The first 7 rows are patterns. Each new row is the sum of 2 different patterns, raised or lowered, with some noise. Before adding, each is slid sideways (what falls off one end comes back at the other) and multiplied by a number that may be negative. Names go in the order of the patterns.
(in the rows, 128 means zero)
Known rows, each followed by the names of its patterns:
[128 128 132 115 140 181 136 141 122 164 161  97  94  96 126 142 130 123
  75 119 108 116 111 133 162 144  83 124 172 128 118 130 153 154  89 125
 181 121 152  93 131 122 144 180 125 114 175] => (1)
[102 122 131 137 120 109 132  95 119 121 130 129 130 158 116 112 128 126
 129 159 121 116 122 157  95 120 138 143  91 121 121 130 141 102 126 119
 149 118 121 168 136 106  75 116 131  78 149] => (0)
[129 127 130 129 121 135 135 130 129 129 133 137 151 119 137 130 118 176
 133 101 120 143 122 103 108 154 133 115 104 127 152 179 104 110 151 120
 156 123 145  92 139 109 108 132 137 181 175] => (4)
[105 144 149 123 128 142 113 181 135 153 127 115 121 115 128 124 137 154
 139 110 109 139 134 128 163 134 126  94 129 129 137 137 165 100 174  84
 126  85 121 110 140 140 134  97 143 117 113] => (2)
[122 153  98 139 110 153 181 128 104 137 110 122 125 127 124 145 135 116
 179 128 127 109  75 152 128 124 119 129 141 181 108 128  99 133 129  75
 161 140 132 145 145  91 120 111 154 103 130] => (3)
[123 116 136 111 170 130 118 132 123 129 161 143 134 140 132  83 130 136
 126 123 135 124 145 121 134 143  89 133 134 157 113 124 106 130 119 108
 127 103 126 127 122 119 137 118 125 161 142] => (5)
[126 118 139 107 136 141 136  83 126 129  93  88 153  84 137 114 122 128
 109 127 181 125 143 108 125  94 137 126 149 131 154 117 124 173 134  75
 130 131 122 120 130 128 105 123  75 109 120] => (6)

New rows. What belongs after each?
[120 183 140 113 128 156 135  87 129 201 122 152  91 128 105 161 157 150
 118 202 134 140 127 111 140 200 130 150 132 179 154  87 100  99 120 153
 103 120  65 123 118 122 121 134 166 141  72] => (1) (2)
[117 163 129 152 116 140 152 140 159 135 128 164 155 134 132 127 161 149
 139 151 142 137 152 115 119 126 121 144 133 147 101 129 149 135 114 111
 150 150  82 148 148 133 132 144 147 142 120] => (1) (0)
[157 213 192 166 162 203 163 173 186 175 192 174 183 127 181 184 163 166
 196 218 180 144 246 119 234 183 207 171 196 185 161 203 209 170 181 185
 192 131 170 195 175 166 187 103 175 167 182] => (0) (2)
[105  87 217 144 164 125 158  99 145 169 162 102 181 132 164 113 138 133
 211 197 152 110 178 151 105 109 110 134 169 148 122 142 132 120 109  73
 167 169 149  91 137 190 188 110 142 132 166] => (1) (3)
[166 122 164 192 164 155 179 207 183 141 159 215 171 156 206 193 193 122
 183 221 185 194 153 192 170 206 221 175 169 219 169 182 181 140 176 223
 188 181 181 174 200 158 145 151 173 163 165] => (1) (5)
[151 151 164 162 150 196 165 171 148 179 152 169 146 159 143 172 151 122
 170 151 153 177 162 164 160 143 140 151 159 124 185 160 167 193 148 155
 165 155 162 150 118 195 157 174 141 169 195] => (3) (5)
[162 170 150 109 135 186 151 118 179 162 149 136 138 179 160 103 164 132
 172 173 155 139  98 166 167 130 153 159 163 165 159 114 149 147 164 120
 135 181 162 171 158 150 148 168 171 161 176] => (1) (5)
[104 148  75 145  89 119 127 116 132 181 156 135 100 129 100 141 159 146
 124 149 149 101 165 147  98 102 130 121 128 146 109 110 121 104 105 120
 166 129 121  67 128 146  94 111 108 129 103] => (0) (6)
[126 142 135 129 131 134 129 141 137 136 131 130 126 122 108 139 126 139
  95 129 135 116 131 104  96 115 123 117 131 150 132 129 135 112 123 132
 100 115 136  98 162 118 122 109 130 131 168] => (5) (6)
[133 163 164 167 182 169 175 198 150 146 165 144 194 136 216 179 182 171
 173 141 182 150 192 161 185 155 171 151 176 148 193 172 164 139 174 165
 168 174 169 169 174 157 155 210 178 161 152] => (2) (3)
[105 101  91 118 114  70  79  51  86 100  98  91  82  80  95 101  95  73
 113 108  55  71 137  71  99  91 109 110  68  97 158  94 121  70  99  74
 112 124 111  94 137  91  96 132  97  72 126] => (1) (6)
[121 113 115 104 152 133 115 108 164 125 128 114 147 117 137 122  96 150
 150 125 137 133 122 136 125 111 116 154  97 126 144 157 145 131 120 133
 134 126 127  95 114 127 137 133 126 173 100] => (3) (6)
[110 152 153 101 159 133 134 114 111 132 134 160 158 103 210 101 112  49
 118 120 100 162 116 100 150 131 113  97 150 125 123 127 147 120 183 166
 146 120 122 125 124 160 124 131 150 168  90] => (0) (2)
[125 170 124 102 109 160 123  91 119 114 148 112 163 110  82 106 149  95
 145 127 129 154 119 108 123 119 137 108  93 160 157 125 118 120 134 123
 181 100 141 145 137 128 102  89 151 125  85] => (1) (5)
[103 116  60 100  94 107 104  90  88 100  82  78  73  83  95 131 108  99
  93 103 101 123 111  98 103 106  99  82  92 143  98  68 101 107 101 101
  82 117  98  84  90  82 124 106  87  88  67] => (1) (0)
[ 72 136 126 151 165  79  99 115 101 107 129 159 140 100 130 159 169 118
 129 136 108 113 125 174 113 152 105 174 107 142 153 129 114 127 156 138
 135 128 153 146 129 126 145 140 161  94 117] => (1) (3)
[119 161 144 147 129 121 178 141 191 133 150 141 109 118 173 171 131 123
 219 115 155 170 169 102 181 141 143 166 142 157 134  81 134  91 162 150
 166 126 133  86 137 119 149 111 117 134 174] => (0) (6)
[114  67 108  97  89 135 116 118 140 119 112 136 127  60 115 118 116 116
 122 142  95 106  82 105 115 141 108 118 100 147 106 119  97 130  93  91
  87 139 101 107 109 110 135 100 114 187 124] => (0) (6)
[129 120 143 139 121 137 180  77 125 105 167 131  79 152 133  98 173 104
 137 124 155 160 123 122 113 148 131 127 125 167 203 114  88 144 114 111
 142  79 118 124 137 131 186 141 130 117  70] => (2) (3)
[ 93  96 122 116 107  94 120  93 126 142 118 102  77 114 103 125 103 121
 139 114 117  98 115 116 115 120 118 108  63  96 112 121 107 142  59 133
  89 103  87 103  72 102 110 101  85 150  98] => (2) (5)
[113 198 156 174 143 153 130 153 162 138 193 146 157 151 154 134 176 135
 138 173 202 148 141 187 171 166 188 134 165 152 152 196 164 112 164 142
 128 157 185 141 148 140 145 144 153 159 127] => (5) (6)
[ 97 108  85  93 143  62 110  92  77  81 137 101 116  63 126  91  95  93
 124  84  99  80  48 108 121  92 127 103 114  99 101  84  95 104  52  99
  80 110 152  80  91 110  85  95  90  44 120] => (3) (5)
[136 122 141 151 162 152 161 199 135 146 152 137 126 175 169 177 128 169
 152 139 131 179 164 168 134 109 151 153 164 143 184 157 179 160 150 142
 158 111 170 147 175 202 149 145 144 164 154] => (2) (3)
[139 158 131 162 164 159 113 172 151 113 172 146 194 185 145 153 145 117
 141 140 160 147 162 141 149 139 160 122 155 147 111 180 177 120 137 160
 143 121 128 176 150 160 135 147 164 190 117] => (4) (6)
[130 119 103 107 121 143 112 121 121 143 113 113 104 158 145 119  94 102
 118 156 115 145 104 131 111 113 114 125 163 118 122 124 137 158 102 127
 131 130 122 114  93 141 139 137 125 127 151] => (4) (3)
[130 149 105 114 103 157 112 146 139 159 106 106 154 130  87 138  84 117
 102 129 137 120 134  98 119 113 103 113 149 132 121 128 129  73 120 128
 137 104 139  95 123  89 145  86 154 128 190] => (2) (6)
[125 154 152 158 168 144 107 114 142 143 168 145 146 120 133  74 156  98
 182 139 190 136 165 144 140 106 171 133 128 129 184  99 134 140 141 133
 144  97 179 120 158 142 149 132 152 148 152] => (2) (6)
[156 105 162 100 157 157 164 144 147 105 131 123 142 144 154 141 171 147
 147 143 153 131 151 156 134 211 153 145 122 164 142 176 140 145 156 175
 168 145 170 176 140 165 148 156 121 133 163] => (5) (6)
[205 129 165 109 143 182 105 127 155 150 152 151 115 138 109 159  79 129
 132 163 110 162 112 171 199 150  86 149 130 108 106 165 103 166 138 127
 186 128 141 173  98 177 127 138 108 151 154] => (3) (6)
[138 111 145  87 146 165 146 100 129  99 125 118 111 122 119 130 116 155
 119 132 107  89 166 135 119 112 133 124 191 115 120 109 126 127 114 158
 138 137 140 106 104 125 112 139 115 125 134] => (3) (5)
[157  87 133 139 117 106 124 130  75 139 123 113 102 113 104  94 116 127
 120  85 114  86 134 110 111  68 138 111  86  96 123 114 113 103  91 138
 105 115 113 126 112  67 106 117 184 120  99] => (0) (5)
[104 118 140 180 170 122 120 147 105 178 100 182 116 178 131 140 131 135
 167 193 127 147 151 155 121 126 148 141 129 150 101 139 134 133 154 146
 140 170 145 114 113 139 148 136 117 150 141] => (4) (2)
[ 83  88  85 106  76 100  99  85  62  87  95  75  19 115  78 112  72  98
 117  97  73 141 104 132  79  75  23 126 110  96 107  96  91  78 169  92
  64 116  97  84  46  60  96  74  93  48  84] => (4) (6)
[137 132  81 127  70  84  78  84  71  95 133  99  72 127 114  66 108  98
 118  94  93 118  84  92  99 100 106  85 111  79  96  76  98  92 109  84
  49  97 134  91 115 102  97  69  94 111 104] => (2) (6)
[116 155 144 101 137 112 143 185 138 118 140 118  90 128 134 122 134 136
 116 172 121 132 127  65 146 132 147 109 125 118 161 106 112 108 111 125
  92 143 127 135 130 136 129 134 114 134 118] => (3) (5)
[132 181 130 166 117 159 128 111 136 125 143 191 157 122 127 149  98 135
 176 139 127 107 130 149 137 147 184  70 183  96 159  78 123  97 147 136
 121 101 125 122 119 105 141 164 119 130 179] => (2) (5)
[151 124 113  76  68 135 104 107 126  88 126 105 129  99 122 144  95 103
  59  81  95 119 101 124 145 106  94 114 103 110 106 102  88 130 107 104
 147  68 107 129  93 111 118 135 127  89 115] => (4) (3)
[158 150 120 133 135 132 151 113 131 135 139 171 127 130 169 109 138 140
 144 131 159 124 143 125 140 151 102 114 114 128 135 141 123 104 149 131
 123 117 139 141 168 110 125 160 129 127 155] => (1) (5)
[132 148 130 120 164 148 167 140 124 176 143 166 124 167 154 172 139 134
 152 169 168 123 146 155 150 122 140 167 119 105 153 141 155 156 113 135
 125 143 156 121 116 131 136 140 133 155 139] => (1) (5)
[155 108 149 138 168 126 164 125 153 198 145  96 148 132 135 136 144 138
 137 142 103 158 137 139 125 117 143 147 146 140 114 148 173 109 117 140
 119 147 104 158 148 133 150 183 118 146 119] => (3) (6)
[142 110 121 135 138 164 131 107 130 125 123 129  95 180 161 181 142 140
 131 136 167 160 144 152 156 148 110 117 169 142 104 147 118 133 110 123
 169 145 113 141 127 154 124 136 137 117 133] => (1) (2)
[138 120 137 117 104 130 154 132 129 153 129 126  98 102 158  94  49 120
 129 117  95 101 152 119  69 126  97 149 112 113 111  65 121 139  47 117
 136 119 122 112  85 124  92 123  93 102 151] => (1) (4)
[168 187 146 140 127 149 162 155 135 145 187 146 161 167 171 132 180 131
 161 149 118 146 147 116 140 147 126 145 174 135 149 129 117 115 146 137
 111 174 178 137 141 151 142 146 130 165 142] => (5) (6)
[131 141 126 112 115 116 108  96  89 129  55  99 144 125 158  63 124 119
 138 109 103  76 130 130 140 107 116 172  70 107 109  67  82 151 129 122
  99  99 107 126  81 145 100 100  72  53 101] => (3) (5)
[185 128  85 155 134 141 124 134  98 174 145 137 129 160 125  85  93  88
 123 187 128 117  84 125 103 122  97 141 152 127 127 119 162  98 134 135
 172 149 103 147 176 147 151  99 137 132 134] => (1) (5)
[111 110 135 126 133 107 145  82 145 107 120  87  80 123 124 125 127 119
 111 109 112  80 112 127  78 112 110 106 148 102 114  96 136 116  97  66
 144 114 133 106 102 161  88 107  96 105 104] => (0) (3)
[ 97 124  87 145 101 106 119 123 145 125 102 133 113  84 105 120 113  97
  96 130 114  89 130  89 134 109 106 135  86  92 111  94 104  90  92 134
 105  72  88 102 130 126  75 113 143 120 130] => (1) (4)
[119 132 119 126 142 136 137 121 118 160 142 139 114  95 137 130 114 132
 117 141 124 137 112 142 141 124 138 103 103 111 127 126 132 134 141 111
 149 104 124 102 119 107 137 128 129 117 110] => (4) (2)
[135 106 114 125 129 175 136 162 154 139 127  84  98 151 154 130 134 144
 109 130 140 165 139 135 126 117 119 154 104 178 106 168 164 157 121 136
 153 177 109 144 160 173 129 105 108 159 143] => (4) (2)
[169 179 195 179 158 139 205 186 165 154 182 200 235 151 166 207 153 207
 176 208 139 187 152 160 179 178 228 211 180 179 177 175 175 181 184 196
 186 178 179 192 193 189 188 177 171 222 184] => (4) (5)
[179 142 155 140 129 139 174  99 178 116 202 151 160 127 135 147 208 120
 157 143 171 130  92 170 154 133 171 104 115 117 137 174 136 159 143 164
 120 126 125 177 196 134 125 150 100 135 146] => (2) (3)
[101  95 125 106 181 143 108 118 112 116 140 134 127 128 121  78 120 128
 127 106 128 114 125 136 123 115  77 129 118 129  93 127 100 111  96  98
 128 122 101 106 123 104 139 104 122 125 135] => (4) (5)
[112 168 107 162 124 158 127 142 107 139 137 142 187 172 139 162 139 142
 123 162 158 118 115 116 137 149 157 121 112 130 113 172 129 111 145 156
 102 107 139 160 132 121 124 146 135 181 139] => (1) (4)
[152 137 116 147 179  97 126 105 174 127 101  92 119  95 144 109 141 129
 115  86 120  95 121 147 134  84 134 164 112 158 125 142 127  48 141 163
 114 133  97 137 163 119 164  96 115 159  78] => (1) (3)
[105 119  82  52 120  76 120  80  87 130 122 130 144 100 117 101 140  95
 128 114 134 108 104  94 137 140  86  79 118 110  91  90 136 112  62 111
  64 120 104 113  95  82  99 123  87 115  83] => (1) (6)
[107 168 111 104 100 149 110  70  75 148 137 120  87 103 131  81 115 138
 129  32 126  73 121 111 123 146 109 115 122  73 110 104 114 129 101  66
 103 106 125 102  74 143 142 128 157 103  84] => (1) (4)
[ 96  68 116 109 116  95 101 136  82  93  94  73 100 118 107 122  48 115
 122 114  76 128 117 131  66  66 114 138 100  95  66 125 119  88  98  76
 116  56 133  95 130 154  85  96  63  71 102] => (4) (3)
[ 88  54  89  83  66 144  84  49  46  89  70  56  61 122  61  92  24  74
  70 120  41  65 106  71  82  80  84  31  72  69  69  76  83 134 111 108
  78  93  76  60  78  74  78  73  83  96  90] => (4) (2)
[124 171 167 163 219 135 154 154 181 174 150 117 190 156 219 164 177 211
 126 149 153 149 147 201 186 184 130 177 168 173 144 210 157 179 122 117
 164 191 161 201 153 192 140 166 124 155 165] => (2) (3)
[137 120 142 101 127  99 117 107 102 119 100 121 155 124 134 138 111 117
 129 154 125 149 107 141 133 115 117 121 118 100 135 151 134 131 147 148
  70 128 113 132 125 120 141 117  73 123 107] => (4) (6)
[167 159 135 160 168 153 142 133 162 149 134 170 132 172 152 137 141 124
 177 163 127 149 149 129 179 121 149 151 173 161 144 127 167 173 193 146
 153 162 171 178 147 170 163 156 160 103 139] => (1) (2)
[144 149 157 139 136 112 137 125 159  91 187 146 155 132 174 136 136 134
 147 146 146 153 138 137 132 113 131 147 184 118 132 159 124 162 147 142
 132 146 147 119 154 155 154 130 134 138  97] => (0) (2)
[135 127 139 124 138 142 140 138 133 134 133 147 145 144 122 130 139 134
 125 153 143 136 143 125 151 144 122 126 143 156 106 128 137 165 137 122
 163 110 147 138 127 125 144 142 130 169 147] => (0) (5)
